There are 10 hidden switches. A switch that is on adds its own fixed numbers to the row, and there is some noise. The rows also spread widely along 15 directions, which tell nothing about the answers.
(in the rows, 128 means zero)
Some rows, each with its switches (1 for on, 0 for off) after it:
[192 130 121  90 121  86 166 166 106  89 132 153 109 165 188 124 106 119
 108 137 136 122 158 111 128 141 149 161 139  92 192 184 124 145 127 109
 114 179 148 158 141 159 168  89]  0 0 0 0 1 1 0 0 0 0
[140 177  86 116 115 136 137 160 136  88 143 119 166 161 137 134 165 126
  73 162  96 164 170 108 128 136 159 167 150  66 194 154  86  71  82 125
 133 168 144 134 108 123 138 121]  1 1 1 0 1 1 1 1 0 1
[100 108 162 155 175 113 102 151 137 135 149 137 127 173  98 110 160 131
  96 143 122 198 147 164 126 104  98 141 151 167 106 104 185 136 195  95
 150  74 155 129 151 119  63 125]  1 0 0 1 1 1 0 0 1 0
[136 126 139 132 134 125  83 112 125 137 101 120 134 142  78 142 160 119
 149 106  76 103  82  93 161 115  98  94 182 115  77 144 128 164 148 147
 132 103 116 159 125 117  77 156]  0 1 0 0 1 1 1 0 0 0
[128 166 161 136 157 131 130 161 130  86 144 159 120 211 118 131 151  88
  86  93 137 181 157 117 140 123 124 127 146 105 127 159 125 132 162 112
 132 107 131 119 143 127 120 145]  1 1 1 1 0 1 0 1 0 0
[197  98  96 130 138 125 130  92  54 132  98  83 154  95 177 134  76 157
 153 165  70 166  71  94 148  88 149 156 129 123 124 142  61 162 106 153
 116 196  95 144 126 155 127 167]  1 0 1 1 0 0 1 0 0 1
[157  74 113 115 106  97 103 126 178 159 177  97 131  93 192 112 129 120
 105 166 160 170 144 167  88 117 168 173 136 187 156 134 181 117 124 133
 125  76 145 123 130 224  63 143]  1 0 1 1 0 0 0 0 1 0
[123 115  51 107 129  96 155 106  96 134 122 137 111 147 147 135 108 188
 182 146 116 118 147  85 113  90  57 153  83 128 147 127 111 108  88 103
 140 201 167 202 142 137 162 147]  1 0 1 0 1 1 1 0 0 0
[166 136  89 128 119  91 162 138 132 122 110 170 155 104 132 161 120 160
 154 116 101  79 105  85 132 134 100 152 113 106 167 140 127  75  58 135
 105 227 145 163 102 111 178 160]  0 0 1 0 0 0 0 0 0 0
[158  87 171 184  93 103 142 110 144 162 128 158  96 154 148 158  91 195
 134 173 102 190 126 169 118 113  95 126 155 147 132 122 190 157 135 139
 104 107 146 146 137 166  58 108]  1 0 1 0 1 1 0 0 0 0
[ 97 135  85 107 114 139 127 126 118 119 128 142 127 152 145 132 140 116
 110 137 117 172 150 111 107 139 140 162 111 101 136 128  98 107  84 111
 144 196 147 122 109 117 140 130]  0 0 1 0 0 1 0 0 0 1
[121 113 140  70  85 103 108 110  76 159 101 123 115 139 133 150 112 185
 142 168 127  74 149 113 109 172  92 165  99 135 155 117 118 111 110 159
 133 218  76 129 105 171 118  98]  1 0 1 0 1 1 0 1 1 0
[155 156 195 172 159 111 180 112 106 114 102 169 158 145  77 175 109 187
 172  94 109 133  87  61 141 149  79 164  96 121 130 166 126 153 154 105
 100 203 129 181 121 160 128 164]  1 1 1 1 0 0 0 1 0 0
[167 131  97 113 102 122  69 139 117  90 153  61 186  92 116 118 187 123
  88 166 118 129 140 118 106 131 160 154 144 125 187 139  91  30  85 173
 149 119 120 116  83 125 118 154]  1 1 0 0 0 1 0 1 0 0
[ 67 139 149 127  74 140 122  66 122 163 135 150  63 175 111 151 113 140
 173 117 145 129 161  96 100 172  95 150 108 114 113 144 173 149 145 144
 117 122 126 166 111 202  76 117]  1 1 0 0 1 1 1 1 1 0
[ 80 133 167 113  84 104 119 101  77 143  93 174  47 222 144 148 101 124
 125 101 133 114 181 119 123 158  59 120 105 100 123 126 149 139 135 162
 105 171  90 142 141 129 110  93]  1 1 1 0 0 1 0 1 0 1
[124 142  85 110 146 122 119 119  66 140 106 123 106 180 119 169 117 166
 162 152 100 146 108 110 148  50  76 100  97 114  99 114  70 117  88 127
 154 162 111 140 176  83 153 166]  0 1 1 1 0 1 1 1 0 1
[145 122 116  89 108  96 118 121  76 121 130  93  99 159 166 125 105 159
 117 162 159 150 184 143  99 108 100 146  80 148 161 139 103 116 124 144
 129 141 122 162 174 161 128 110]  0 1 1 0 0 1 0 0 0 0
[156  57 170 151 142 131  75  86 106 121 138 156  80 165  81 133 150 121
 188 101 146 179  98 111  99 100 115 102 139 140  89 119 158 143 163  93
 175  87 153 100  83 119 114 186]  0 0 0 1 1 1 0 0 0 0
[114 122 127 166 165 109 137 112 123 125 140 124 114 159 139  88 136 131
 119 146 109 166 177 115 105 117 116 170 130 109 154 118 181 118 164  87
 122 137 182 162 122 120 121 119]  0 1 1 0 1 1 1 0 0 1
[104 149  87 139 114 117  95 102 127 109 144 128 117 156 102 126 164 119
 142  96 127 101 161  89 110 104  67 121 119 112 131 133 136  56 108 145
 140 105 160 172 123 114 131 177]  1 0 1 1 0 1 0 1 0 0
[197 136 115 128 106 125 122 125 140 113 143 136 115 135 157 147 110  94
 135 110 127 153 114 118 134 109 183 124 156  97 141 177 125 132  92 170
 109  83 118 123 135 171 131 174]  0 1 0 0 1 0 1 1 0 0
[ 90 128 113 141 137 146 111  69 105 126 115 146 109 148 135 102 108  81
 136  87 118 175 160  87  93 149 145 171 104 108 103 136 137 127 127 149
 118 165 141 125 111 151 132 175]  0 0 1 0 1 1 1 0 0 1
[144  92 134 143 125 138  98 112 137 135 152 140  70 205 131 126 147 119
 144 132 133 167 138 140 133  74 117  99 164 102 119 121 159 154 153  84
 166  52 156 117 124 136 101 150]  1 0 1 0 1 1 0 0 0 1
[145 137 145  95 180  74 127 164 101 113 103 133 177 119 129 103 145 128
  99 128 119  61 151  98 126 159 110 181 110 136 174 126 139  80 143 124
 122 239 112 126 112 106 174 121]  0 0 1 0 0 1 0 0 0 0
[111 140 101 129 147 163  97 127 103 173 126  94 116 158 105 134 144 162
 141 194  82 127 105 140 163  75 120 107 164  99  99  72 121 120 130 122
 170 117  96  97 118  90 117 143]  0 1 1 0 1 1 1 0 1 0
[108  48  99 111 126  84 114 132 133 175 120 164  99 112 188 130 110 112
 124 140 125 179 115 165 114 120 140 153 112 174 117  84 174 115  77 141
 124 170 110  73 123 111 113 143]  1 1 0 0 0 0 0 0 0 1
[121 131 151 115 113  86 138 112 178 148 130 164 149 127 106 177 125 161
 142 110 154 132 143 116  95 138  91 171  79 186 122 167 163 120 112 149
 110 133 142 162 172 225  81 169]  1 0 1 1 1 1 0 1 0 0
[171 122 105 123 113 104 113 139 145 110 143  91 162 119 125 126 178 150
 124 142 102 100 118  95 138 124 105 138 163 112 171 151 117 114 125 102
 135 127 158 193  99 141  98 131]  1 1 1 0 0 0 0 0 0 0

New rows. What belongs after each?
[148 144  76 110 119 112 113 149 135 112 140  87 123 165 159 106 148 112
  96 125  99 120 150 118 162  88 104 116 173  98 135 158 109 157 140 124
 130  70 146 204 176 147  92 125]  1 1 1 0 1 0 0 0 0 0
[145 133  93 140 157  99 144 143 108 127 122 157 122 139 128 144 120 140
 148 130 106 113 107 116 146  73  97 125 123 119 125 123 138  88 100 132
 127 159 142 140 148  79 173 164]  0 0 0 1 0 1 0 0 0 0
[214 145 132 139 115 123 111 138  85  52 137  95 139 173 157  97 131 105
  75 124 106 154 166 108 137 126 141 132 183  75 183 189  90 137 160 153
 116 102 142 176 127 155 116 123]  1 0 1 0 1 1 0 0 0 0
[149 188  47 115 103 141 167 129  85 102 130 129 118 150 160 154  95 129
 131 140 115 131 141 100 151  82 144 153  97  57 162 158  64  85  55 149
 115 175 134 161 160 114 201 148]  0 0 0 1 0 0 0 0 0 1
[121 138 121 117 101 102 112  91 106 126 124 113  96 162 140 117 125 123
 137 113 131  87 172  97 112 122  79 136 111 108 142 157 143 134 146 132
 110 125 156 201 156 162 112 121]  0 0 1 0 0 1 0 0 0 1
[109 169  95  96  62 140  89 128 132 113 120 159  92 190  89 174 159 113
 124 103 134 108 155 127 135 115  97  90 133  86 120 142 107  75  68 184
 141 101 113 131 141 105 130 152]  0 1 0 0 1 1 0 0 0 0
[130 121 106 151 149 121 133 108  99 157 136  87 121 103 165  97 112 125
 130 184  89 107 121 119 138  91 157 169 140 103 140 106 158 110 139 126
 123 152 134 126 120 114 144 121]  0 0 0 1 0 1 0 0 0 1
[133 121 141 139 153 137 113 115 124 129 165  81 146 134 103 103 166 149
 130 172 126 139 141 111 118 122 143 183 135 118 162 132 154 134 184  68
 157 108 168 153 105 169  96 124]  1 0 0 0 1 1 0 0 1 1
[160 109 135  91 118  72 120 143  97 121  94 167 135 123 136 145 121 137
 118 133 121  84 140 118 116 150 118 159 114 136 159 132 139  70  94 176
 114 223  99 109 113 112 164 128]  0 0 0 1 1 1 0 0 0 0
[175  67 136 166 141 124 113  94  93 109 128 136 110 141 137 123 123 126
 166  99 105 200  80  88 120 112 112 124 150 129 106 143 123 171 150  98
 138 134 154 153  89 136 101 180]  1 1 1 1 0 0 0 0 0 0
[118 122 148 131 105  98 130 136 146 135 117 184 139 106 139 135 127 103
 104 115 121 111 141 122 116 184 146 180 130 130 157 115 180  52  92 178
  96 206 101  86  65 118 138 130]  1 0 0 1 0 0 0 0 0 0
[116 108 131 180 154 144 133  75  58 108 129 104 111 139 128  94 109 146
 164 117  98 212 120  72  98 146 112 168 103 104 118 120 108 159 158  80
 136 179 164 173  83 120 129 143]  0 1 1 0 0 0 0 1 0 0
[178 134 118  76 145 112  96 152 113 148 111 104 150 131 140 154 126 117
 118 133 123  87  87 129 163  94 135 111 143 146 106 156 102 151 120 168
 128 124  70 110 183 167 113 175]  0 1 1 0 0 1 0 0 1 0
[108 185  87 100 157 145 132 183 138 106 135 128 205 132  84 144 182 137
  81 158 100 155 135 111 145 141 150 178 133 115 156 131  89  64  92 124
 152 192 121 113 109 108 134 145]  1 1 0 0 1 1 1 0 1 0
[169 115  89 113 139 133 110 145  97 104 174  53 109 156 179  81 144 125
 107 180 137 178 162 141 122  78 158 140 141 101 173 118  98 121 144  79
 168  87 152 141 122 126 140 114]  0 1 1 0 0 0 0 0 0 0
[149 142  79  80 130 103 114 144  72 106 122 123 123 175 119 131 144 163
 136 138 132  68 161  99 132 102  62 130 108 105 172 132  94  77 109 127
 155 177 127 170 140 115 172 140]  1 0 1 0 1 1 0 0 1 0
[149 129 154 119 183 111 115 133  72 133  91 110 198  91  65 153 140 181
 153 130 101 114  65  92 144 137  99 165  88 163 115 122  96 122 135 129
 133 216  92 138 124 114 131 176]  0 1 0 0 0 0 0 0 1 0
[118 120 152 159 175 101 133 113  63 141  85 129 125 122 144 102  89 116
 128 116  74 123 101 102 152 140 108 152 133 129  95 115 153 159 166 159
  94 196 101 136 136  95 129 133]  0 1 0 0 0 1 0 0 0 0
[146 152  98 103 108 112 107 118  75  88 120 107 125 150 162  97 128  94
  90 123 124 100 188  99 110 142 134 162 116  78 183 153 102  73 109 164
 114 181 126 146 118 122 168 124]  0 0 1 0 0 1 0 0 0 1
[109 152 127  56 132 133 120 152 161 155 139 132 148 123 111 152 168 101
 144 130 139  54 104  89 156 147 168 165 126 114 126 129 120 112 112 106
 160 167  82  82  89 158 147 142]  1 0 0 1 0 0 0 1 0 0
[117 116  96 114  69 150 142  99 125 165 143 133  73 135 190 138  72 127
 140 165 132 167 140 149 127 123 175 159 122 109 130 118 134 140  86 161
 122 128 100 101 120 184 122 119]  1 0 0 0 1 0 0 0 0 0
[136  99 169 139 121 114  98 100 134 162 118 152 107 134 117 128 130 126
 149 117 120  84 118 111 116 160 117 139 156 126 118 122 200 139 158 137
 123 141 121 119  86 161  98 142]  0 0 1 0 1 1 0 0 1 0
[175 135 157 129 144 130 114 120 134 116 145 101 177  90  82 144 162 141
 148 140 146 115 103 101 121 125 166 170 113 134 155 142 126  81 130 118
 143 136 121 111  85 154 138 177]  0 1 0 1 0 0 0 0 0 0
[158 171  81 114 164 134 138 185 111 112 153 106 163 157 128 135 151 149
  80 201 112 144 148 155 161  57 156 158 137  98 180 119 105  60 108 120
 156 127 126 101 162 101 164 139]  1 0 0 1 1 1 0 0 1 1
[126 101  91 169 112 148 120  96  96 161 136  98 126 108 121 134 128 195
 159 214  73 166 101 125 124 112 125 149 154 111 141  82 140  94 106 128
 148 161 135 131  65 110 105 129]  1 1 0 0 1 1 1 0 1 0
[157  86 122  97 154 123 103 124  97 121 100 150 138 139 157 134 108  84
 110  94 122 200 104 124 134 118 172 156 118 150  94 139  95 153 108 159
 132 165  81  69 144 151 122 199]  1 1 1 1 1 0 0 0 0 1
[105 166 119  91 155 124 165 153 116 173 147 118  93 173 151 147 110 138
 143 167 134  83 122 119 176  89 122 142 124 111 119 135 145 164 157  97
 138 125  98 135 180 166 136 111]  1 1 0 1 0 1 0 1 1 0
[139 148 142 152 110 121 150 119 174 153 122 174 155 115 115 173 121 146
 135 123 107 109 114 115 134 146 149 171 122 108 150 135 165  93  78 155
 101 161 116 105 108 166 128 170]  1 0 1 0 1 0 0 1 0 1
[133 133 141 105  90 148 125 130 130 176 117 178  65 196 109 200 111 152
 171 126 127 110  85 144 181  97 105  81 151 101  89 122 139 170 111 144
 140  97  73 103 145 145 107 149]  1 1 0 0 1 0 0 0 1 0
[155 178 142 130 172 111 146 167 109  99 112 149 183 145  90 164 141 156
 114 122 116 129 120 103 138 125 110 150 100 119 152 146 100  81 102 137
 124 196 115 122 144 105 170 171]  0 1 1 0 0 1 0 1 0 0
[154 170 178 150 110 138  78 119 110  98 141  58 149 150 106 103 161 117
  67 154 118 127 178 133 127 129 136 139 165 106 156 148 130  94 183 172
 117  69 113 147 126 146  76 113]  0 1 1 1 0 1 0 0 0 0
[126 119 112 124 135 130 131 101 117 110 137 164 123 127 166 113  93  70
 120  71 161 203 142  98  78 170 166 181  93 147 118 176 136 140 114 151
 103 173 146 122 129 202 131 188]  0 0 1 0 0 1 0 0 1 0
[117 129 143 114 178 114 156 120 120 164 124 171  95 179 136 148  86 144
 175 116 154 141 126 119 141  82  94 135  84 157  97 126 154 164 147 105
 133 146 109 122 175 169 145 170]  1 0 1 0 0 1 1 0 0 0
[126 129 125 111 172 144 104 145 149 172 102 149 147 142 102 154 142 114
 142 117  83 116  64 121 191  94 140 106 168 126  65  95 128 148 115 138
 152 130  62  61 121 108 115 194]  1 1 1 0 1 0 1 0 0 0
[148  86 134 115 133 135 103 120 164 162 131 128 156 105 112 155 150 150
 145 157 120 174  85 137 119 113 171 157 126 151 112 111 129 142  98  96
 160 137 127  79 103 161  97 172]  0 0 1 0 1 0 0 0 0 1
[ 83 163 163 139 157 149 145  98 105 121 115 174 121 170  79 133 123 119
 152  98 124 141 145  75 130 151 117 170 105 107 108 133 142 124 163 123
 131 183 119 123  97 136 144 152]  1 0 0 1 1 1 1 0 0 0
[107  82 122 107 164 110  76 120  89 151 129 103  90 176  99 109 169 142
 156 146 124 111 133 131 148  60  76 115 121 132 106  71 143 122 168  81
 188  93 122 126 136  74 122 140]  1 1 0 1 1 0 0 0 0 1
